The rows come from 4 hidden closed curves, with some noise, and rows from the same curve form a group. Each curve winds through 8 dimensions. The rows are also pushed far along 6 directions, which tell nothing about the answers.
(in the rows, 128 means zero)
Known rows, each followed by its group:
[128 155 137 130  74 118 145 114 125 160 136 126 149 129  63 106  97 160
 148]
N
[109 105 115 138 129 126 136 157 115  83 130 153 117  77 121 116 114 100
  88]
S
[103 160 121 125 137  90 109 168 140 178 110 168 123 140 192 105 132 109
 104]
S
[152 146 119 119 160 164 130 114 177 164 121 112 184 169 109 112 121 197
 202]
S
[167 105 139 138  83  95 113  99  78 153 138  71 157 143 120 160 147 122
 147]
N
[ 75 151 128 110  92  88 119 147 114 150 137 181  86 126 168 122 105 113
  77]
N
[143 111 134 168  52  87 162 130  18 143 123 111  15 108  88 155  92  91
 133]
G
[124 175 131 117 120 125 115 134 128 219 114 122 114 181 173 145 114 163
 135]
G
[131 113 111 119 168 139  93 138 158  96 152 120 192 132 119 110 170 115
 115]
W
[126 129 117 121 104 125 126  99 134  67 156 161 145 112  49 108 131 119
 135]
W
[126 106 121 107 200 178 139 137 179  60 136 149 125 113 148  96 164 127
 101]
G
[120  87 113 128 136 136 181 137 106  49 124 162  40 108 103 103 124  96
 105]
N
[149 139 127 150 112 133 144  95 102 172 138 102 115 138  77 152  84 163
 217]
G
[105 126 143 119 116 137 131 152 139 128 157 133 135 107 132 101 134 159
  90]
N
[138  78 121 172 137 147 164 154 109 102 141 140  84  82 117 119  90 139
 174]
W
[137 120 113 126 154 123 160 121 103  73  93 129  93 124 118 119 141 102
 160]
S
[ 84 167 119  97 141 130 130 150 176 174 105 166 128 138 179 109 106 151
 103]
N
[ 86 172 145 109 134 131 165 129 134 120 143 155  60 169 103  79 117 165
 162]
N
[ 83 173 156  99  95  93 117 120 126  90 128 171  95 135 126 108 150  95
  70]
W
[118 163 126  96 154 134  92 104 167 153 130 134 137 187 147 132 161 126
 126]
G
[106  69 114 137 133 127 150 155 139 100 144 144 102  86 117 102 111 124
  98]
W
[189  84 138 162 139 127 118 130  94 114 108  76 158 108 152 147 156 109
 171]
S
[115 165 142  98 105 115 124 100 116 115 121 126 116 148 103 130 134 121
 107]
W
[108 144 109 150 113 100 179 163 106 179  90 134  86 118 103  95  77 157
 194]
G
[112 171 137  97 140 126  81 142 162 120 134 152 172 137 152 100 170 128
  68]
W
[120 130 121 100 163 150  75 130 181 174 133 101 201 154 152 132 133 162
 136]
N
[ 75 120 140  95 152 128 144 132 201 100 108 160 121 120 141  86 115 129
 108]
N
[166 139 118 122 176 162 126  80 148 134 133 111 140 176 138 160 149 134
 187]
G
[118 118 159 136 117 115 136 107 106  98 151 121  78 112 106 125 144 120
 150]
G
[131 154 150 112  91 101 109 108  95 140 149 135 130 139 129 125 134 145
 135]
N
[139 145 127 115  68  92 115  95  86 130 130 132 107 165  94 148 141  88
  84]
W
[120 125 134 104 161 181 101 115 197 135 164 106 217 112 100 108 125 207
 158]
S
[159 151 161 110  77  79  76  81 125 161 135 124 187 165 186 170 189  78
  48]
G
[138 150 137 112  90 100  88  87 129 140 157 152 157 138 138 144 164  98
  79]
S
[121 148 145 150  52  76 127 110  78 180 121 112 108 134  92 155  91 128
 159]
G
[119 154 134 123 118 110 112 125 111 157 137 109 150 140 147 144 142 120
 118]
S
[116 100 143 133 133 110 141 134 122 109 125 131  91 106 172 137 144  95
 105]
G
[157 120 139 161 100 113 114 133  80 176 133  75 136 106 123 154 121 109
 140]
N
[136 122 101 100 220 194 121  99 145  20 140 134 110 107  94 128 163 111
 159]
S
[153 123 123 173 100 141 180 119  36 117 159  75  80 129  51 148 112 158
 227]
S
[144 121 151 143 102 124 135 113 105 129 134 122  85 157 135 155 134 108
 121]
S
[118 165 138 149 113 102 127 153 138 225 121 124 142 158 160 113 112 153
 149]
G
[121 161 146 153  82  99 144 141  67 177 120 140  48 135 150 146  86 126
 158]
N
[108 131 114 112 101 121 143 126 138 190 134 106 170 141 108 118  87 206
 160]
W
[152  92 110 140 150 125 129 130 130 118 109 117 163  79 137 127 134 104
 126]
W
[136  92 138 139 123 141 142 134 126 107 149 115 143  96 139 131 129 145
 126]
N
[105 156 135 120 128 134 122 142 137 141 144 138 123 161 131 115 126 161
 145]
W
[124 138 146  92 169 154 118  99 154  16 141 194  79 111 126 105 158  97
  89]
S
[169 107 106 132 194 167 146 129 118  82 115 137  80 132 171 136 156  92
 130]
G
[182 160 123 144 110 111 166 100  46 165 117  85 131 164 115 144 122 176
 247]
W
[151 111 127 148 125 128 142 126 120 107 127 139 127 125 137 139 132 120
 149]
G
[111 146 123 112 137 121 112 134 117 148 130 138 122 126 161 130 112 148
 146]
N
[126 120 145 142  90  94  87 142 123 166 146 105 181 129 155 149 146 106
  88]
W
[166 144 110 116 185 162 136  74 118  35 145 164  61 180  87 130 187 101
 171]
S
[131 165 126  99 130 129 142 128 128 109 111 201  53 183 170 116 141 103
  62]
N
[159 158 119 121 142 133 139 116 101 124  76 148  78 183 178 158 136  91
 119]
S
[116 111 144 141 132 120 167 117 105 100 135 125  67 121 126 127 136 120
 157]
G
[177 116 135 148  83 112  85 129  98 192 142  40 248 116 106 147 146 148
 123]
W
[130 112 126 161  82 108 131 116 113 211 130  99 144 113 102 156  67 153
 167]
G
[145 143 128  87 178 160 112  98 137  76 139 135 119 164 131 123 168 149
 139]
W
[130 130 134 145 115 111 129 165 130 196  87  88 168 141 162 127 110 148
 165]
S
[208 126 128 167 152 149 118 107  82 108 135  99 148 129 135 166 146 122
 207]
W
[106 158 150 106 104 129 140 113 145 109 144 175 108 123 100  94 113 162
 125]
S
[105 174 162 101 106 143 126 107 173 138 148 153 130 173 111 100 126 176
 144]
N

New rows. What belongs after each?
[141 121 145 158  75  96 167 136  68  99 128 159  59 119 132 125 128  88
  97]
G
[147 138 133 109 114 126  63 108 145 177 141 118 167 144 157 148 147 102
  63]
G
[ 95 115 130 121 139 131 127 181 144 159 130 127 133  84 171  98 113 149
  83]
N
[ 96  94 114 134  78  81 149 152 104 131 140 127 151  94 112 108 108 142
 129]
W
[153 147 153 129 110 116 134  85  96  87 147 160  38 193 116 142 171  89
 138]
S
[ 59  79 130 130 159 135 130 166 179 124 144 110 156  63 138 113  97 141
 128]
N
[ 95 182 120 102 169 128 126 143 146 110 124 186 102 136 156  90 140 129
 125]
S
[124 116 132 145  96 100 124 160 103 207 119 131  86 112 169 133  92 109
  86]
G
[143 107 134 165  95  99 147 152 101 159 125 128 109 118 156 132 122  95
 108]
G
[128 100 146 152 118 112 142 156 129 132 118 123 124 118 157 119 125 120
 115]
S
[ 73 101 128 137  70  83 143 180 124 165 140 135 137  92 137 100  99 157
 101]
W
[115 145 143 130  26  77 116 124 105 161 182 110 189 146  56 101 141 146
 109]
W
[151 113  98 128 191 167 120 134 148 133 108 112 124 139 135 138 130 133
 143]
W
[117  93 102 128 148 140 125 139 137  91 124 140  98 113 107 129 123  95
  95]
W
[105  77  94 132 169 144 132 160 171 130 127 137 142  88 144 119 120 117
 100]
S
[120 160 159 115  90 117 140  97 131  67 164 167 124 151  85  98 164 121
  97]
G
[139 109 117 131 119  99 110 122 102 130  93 137  96 126 152 159 115  52
 102]
N
[153  76 113 157 147 168 161 114 130  98 143  79 178  74  74 140 102 162
 206]
N
[140  95 113 150 107 119 122 137 134 162 148 123 163 120 123 137 106 133
 123]
W
[134 168 125 131 133 119 158 119  82 146 118 101 114 147 111 121 128 156
 213]
S
[183 137 114 122 128 118 123 113 102 182  84 112 150 159 171 151 114 141
 164]
N
[119 130 129 123 184 149  87 153 181 167 123  78 215 112 134 104 148 168
 153]
G
[143 117 145 125 164 160 133 141 150  91 117 142  93 120 152 112 145 109
  96]
N
[182  68 124 162 166 153 110 110 104 126 138  65 132 108 140 181 138  98
 168]
G
[162 133 139 171 112 122 131 134  98 159 126 102 135 119 120 138 138 122
 156]
W
[ 93 139 126 114 125 148 159 117 167 103 139 150 102 148  73 103 115 138
 130]
N
[154 153 107 121 154 129 106 111 132 103 119 162 146 142 140 131 152  92
 130]
W
[104 153 123 130 112 140 142 152 134 158 137 119 150 118  75  92  91 199
 173]
W
[106 103 131 163 104  91 150 167 131 168 108 126 138 103 156 129  96 124
 140]
G
[114 136 121 119 143 121 120 157 144 215 112 105 149 162 207 140 119 159
 133]
N
[ 99  54 129 146 131 164 198 133 152  50 145 115  98  79  38  97  92 157
 187]
N
[103 120 122 136 186 135 140 167 135  99 102 141  83  96 129  91 125 117
 154]
G
[155 159 150 118  91 114 103  77 111 129 120 140 125 145 136 160 142 111
 111]
W
[116  95 116 117  83  98 123 123 110 109 137 142 135 105 120 135 110 109
  85]
W
[133 123 128 147 134 130 156 179 102 176 109 131  91 112 212 131 102 144
 119]
N
[128  94 122 125 123 113 122 114 117  76 118 137  94 105  99 136 122  67
 114]
N
[163  89 116 155 144 167 124 149 133 154 127  91 169 109 122 138 104 153
 146]
N
[146 123 125 117 117 108 132 100  93  78 148 127 147 130 101 121 156 125
 157]
W
[144 199 133 120  76 114 145  91  87 170 137 133 102 195 107 139 141 139
 146]
N
[ 55 122 145 121  81 105 158 146 146 124 147 157 124  86  95  90  70 166
 121]
W
[ 95 145 154 133  35  87 136 124 113 199 126 103 154 112  88 137  72 160
 113]
W
[ 85 142 139 143 111  92 152 184 149 184 119 189  95 116 203  88 104 147
  99]
W
[145 166 139 118  92 156 141  76 136 116 168 118 165 150   5  95 122 188
 187]
N
[104  88 126 155 181 158 130 168 162  87 119 140 104  65 129 120 108  97
 114]
W
[143 105 143 140 128 159 161  97 121  77 161 100  94 142  57 130 133 151
 184]
S
[111 139 110 132 135 116 135 147 144 137 129 137 156 130  95  90 131 150
 166]
S
[ 84 166 151  99 104 131 126 102 162 143 157 168 100 156 109 121 105 157
 108]
G
[157 174 134 151 128 135 138 138  69 186 116 105  80 156 141 142 115 140
 182]
N
[ 80  55 111 152 137 120 150 179 142  53 146 157 106  35 101  95 113  86
  71]
S
[118 157 154  97  37  86 115  76 124 114 144 137 173 135  80 127 142 126
  84]
S
[119 126 131 131 119 150 167 115 146 122 151 116 163 114  90 118 111 167
 166]
N
[115  77 143 128 112 106  99 154 134 143 134 117 174  67 196 140 120 121
  74]
N
[139 150 123 122 173 141 136 109 111  75 126 133  87 164 127 134 167  95
 145]
S
[114 135 101 133 112 113 159 147 118 198 114 124 132 150 160 136  81 163
 154]
N
[176  97 131 150  90 129 125 104 116 129 126  96 153 136 108 164 140  83
 100]
N
[ 66 149 152 116  76  84 152 151 159 215 125 131 173 102 144  94  76 197
 119]
W
[143 150 140  98 205 182 117 107 173  78 119 149 113 160 162 125 158 138
 158]
N
[112  86 119 136 108 115 111 164 154 135 109  93 204  98 115 121 115 119
 100]
S
[139 188 131 117 132 134 123 137 107 129 125 141 117 163 122 103 148 151
 153]
W
[180 131 131 146 156 158 136 126  74 113 109  79 125 127 130 157 125 138
 203]
S
[144 123 132 157 129 130 152 137 100 192 132 109 101 120 161 143 103 156
 175]
S
[135  86 107 143 120 135 176 140 118 158 112 105 135 117 121 124  74 184
 194]
N
[138 112 128 124 141 130 115 114 132 114 131  89 190 100 126 144 147 116
 121]
S
